The same things were measured in two ways. Each way mixes the same 4 hidden numbers, adds some noise and spreads widely along 3 directions of its own, which tell nothing about the thing.
In the rows, zero is written as 128.
Some things both ways: the first way, then the second way.
[155 119 123 113  63 162 213  66 170  98 140 142  46 116]
[140 120 139 151  71 111 132 106 136 147 142 103  83 175 104]

[ 93 194 163 122  82  62 132 137  84 121 186 103 144  65]
[ 70 185 116 154 115 127 105 167  75 112 172 141 173 161 191]

[129 167 176  79 138 100 152 126 136 122 146 120 106 127]
[121 119 108 110 115 138 119 124 148 116 140 144 125 147 195]

[139 119 125 127 104 149 179 106 115 128 153 118  86 123]
[149 117 125  67 154 152 148  88 166 151 145  90 104 206 144]

[155 146 193  78 145 113 133 141 133 143 126 108 127 158]
[101 122 121  89 142 114 132  94 179 135 128 179 129 175 188]

[153 139 161  87 127 120 175 112 167 106 116 113 107 143]
[138 113 156 122 111  94 134 102 133 144 123 154 130 165 109]

[152 128 162  54 135 127 178  90 164 124 130 143  82 162]
[145 101 125  84 132 131 136 101 156 136 124 133 116 163 144]

[136 142 117 156 102 112 162 142 123  81 124  90 136  97]
[146 102 139 139  78 133 119  93 161 136 143 105 100 155 139]

[125 160 139 162 110 130 169 142  95 124 165  80 105  91]
[134 136 166 125 125 132 129  93 130 150 156 117 157 200 125]

[117 158 137 124 109  85 136 145 106 101 147 114 137  98]
[110 146 146 137 122  96 119 141  87 129 138 152 165 157 127]

[140 108 100 124  93 123 149 117 128  93 123 138 112 132]
[149  92 129 123  88 124 118  88 176 125 124 111  92 135 146]

[148 148 117 157  94 112 209 113 146  60 123  65 134  86]
[133 136 122 112 111 135 152 141 100 167 163 118  76 219 115]

[180 117 157  87 144 177 248  63 188 132 122  98  46 162]
[176  69 126  78  96 177 149  71 205 173 149 132  50 209 154]

[136 140 162  74 106 106 171  92 128 133 155 128 109 132]
[103 138 114 109 124 128 126 134 122 133 148 157 127 175 178]

[131  95  62 117 116  99 182  91 122  80 114 122 137 131]
[168  77 123 119  77 156 120 134 125 138 141 152  90 142 146]

[117 150  88 149 124 104 181 127 123  69 137  92 116  92]
[139 107  83 130  63 155 118 176  97 135 156 156  58 147 174]

[136 127 114 143 117 130 155 142 113 101 136 112 105 115]
[151  96 157 136  85 111 122  96 144 141 131 140 125 153 115]

Other things, the second way, with their names:
k_949: [139 114 140 128 111 121 114 111 127 123 136 118 143 144 136]
k_24: [128 132  88 107 101 144 155 139 130 163 162  91  27 211 137]
k_962: [135 100 163 129 112 101 104  75 171 112 112 148 175 123 148]
k_484: [112 126 104 106 121 103 132 145 119 125 126 140 100 148 149]
k_773: [155  79  26  51 126 147 140 191 117 110 112  93   7 110 171]
k_991: [144 119 156 106 132 146 122  72 172 132 144 107 165 175 160]
k_429: [105 142  76 104 112 161 133 155 125 135 165 132  74 188 198]
k_579: [142 118 107  72 149 144 139 120 142 126 135  96 109 167 157]
k_197: [115 131 142 126 115  54 141  71 173 127  99  86 100 158  90]
k_522: [100 137 157 129 121  92 118 117 117 130 132 199 179 164 149]
k_92: [136 106 105 120  89 158 119 125 152 135 157 134  89 166 184]
k_898: [130 121 130 174  63 127  95 140 103 113 154 118 139 122 155]
k_487: [128 122 140 121 112 130 122 120 126 138 147 154 136 174 150]
k_830: [162  56 144 108  76  90 129  81 185 137  91 171  79 123 115]
k_600: [143  95  88  85 109 147 143 151 126 147 139 157  54 172 157]
k_257: [ 90 152 130 139 104  99 129 137 103 143 150 175 122 185 147]
k_18: [167  77 135 130  71 131 118  89 172 134 124 118  90 134 132]
k_392: [129 120 170 127 122  86 121  71 164 127 117 127 162 151 119]
k_909: [128  98  85 101  78 136 147 132 161 161 139 164  18 185 161]
k_618: [160  99 132 125  98 141 112 117 134 122 141 105 122 137 142]
k_524: [109 144 160 114 158 117 104 118 107 113 141 173 238 151 169]
k_353: [112 134 120 148  63  96 146 137 110 174 148 164  46 205 104]
k_728: [123 153 137 150 109 143 108 147  79 127 172 108 167 166 147]
k_246: [128 120 112 138  83 148 105 141 124 115 154 117 119 137 180]
k_702: [107 142 133 145  86  94 141 144  96 166 148 173  91 197 113]
k_93: [175  72 116 134  65 174  93 135 128 111 149 113 114 104 174]
k_935: [109 134 122 137  96 113 120 140 113 137 144 170 117 162 154]
k_73: [143 104 111 104 110 150 122 117 150 127 143 117 103 156 166]
k_536: [106 138 129 108 141 104 124 133 113 122 126 154 159 151 152]
k_940: [137 125 144  92 152 128 133  85 160 132 134 106 155 178 147]
k_984: [119 149 173 168  90 100 121  93 117 146 157 109 151 188  98]
k_403: [140 106 140 128  96 105 118  82 172 127 122 102 117 143 134]
k_185: [145  94 132  99 115 152 125  81 186 138 137 136 124 168 174]
k_2: [130 136 160 113 130 110 141  97 123 154 144 125 141 202 108]
k_350: [117 128 125 111 124  89 128 136 111 120 116 146 128 142 124]
k_914: [140 105 118  91 134 118 133 118 139 124 117 120 119 143 139]
k_440: [140 126 124  72 168 166 125 108 146 120 151 100 169 173 182]
k_274: [134 142 152 129 102 141 151 111 112 187 177 123  98 251 102]
k_6: [146 112 119  72 145 161 145  90 174 146 146 104  98 203 161]
k_69: [139  98 119 113 105 152 108 119 148 117 144 155 138 136 195]
k_299: [115 143 122  85 159 139 137 133 112 139 152 140 142 196 161]

Some of these things the first way, each followed by its name:
[178  84 114  86  91 134 213  58 186  83  90 134 114 165]  k_909
[139 162 182  85 128 115 169 114 130 141 156 108 100 128]  k_991
[139 144 149  78 119  95 170 101 154 102 126 128 117 132]  k_579
[151 113  97 182  72 171 202 110 131  85 139 101  78  98]  k_353
[116 150 129 122 117 129 151 136 110 120 166 128  73 103]  k_949
[137 149 164 107  95 142 173 101 130 141 170 125  63 113]  k_257
[117 156 121 128 128 109 162 138 122  91 144 107  99 104]  k_618
[138 155 158  95 124 116 175 113 129 127 149 105 102 125]  k_487
[127 149 128 137 113 101 145 147 110  99 137  95 135 102]  k_935
[101 177 181  81 152  73 111 154  81 159 174 113 136 123]  k_524
[147 107 128 103  74 129 152 103 139 104 126 156 101 135]  k_403
[118 126 104  47 113  79 194  53 163  91 133 157 101 142]  k_93
[151 127 177  60  96 120 151  93 159 129 130 156  97 155]  k_392
[141 156 163  81 124 109 204  90 164 113 137 108  93 127]  k_92
[129 144 161 106 128 103 127 146  98 137 147 113 136 133]  k_522
[144 147 168  90 119  98 150 121 135 120 133 108 130 135]  k_940
[137 163 152 150 122 137 166 147 114 116 151  84  93  99]  k_2
[116 145 133 112 125  63 124 142  84 116 144  98 180 115]  k_440
[154 142 124 147  74 139 223  88 169  73 131  94  87  95]  k_24
[111 130  72 104 130 122 149 122 151  58 123 169  50 123]  k_773
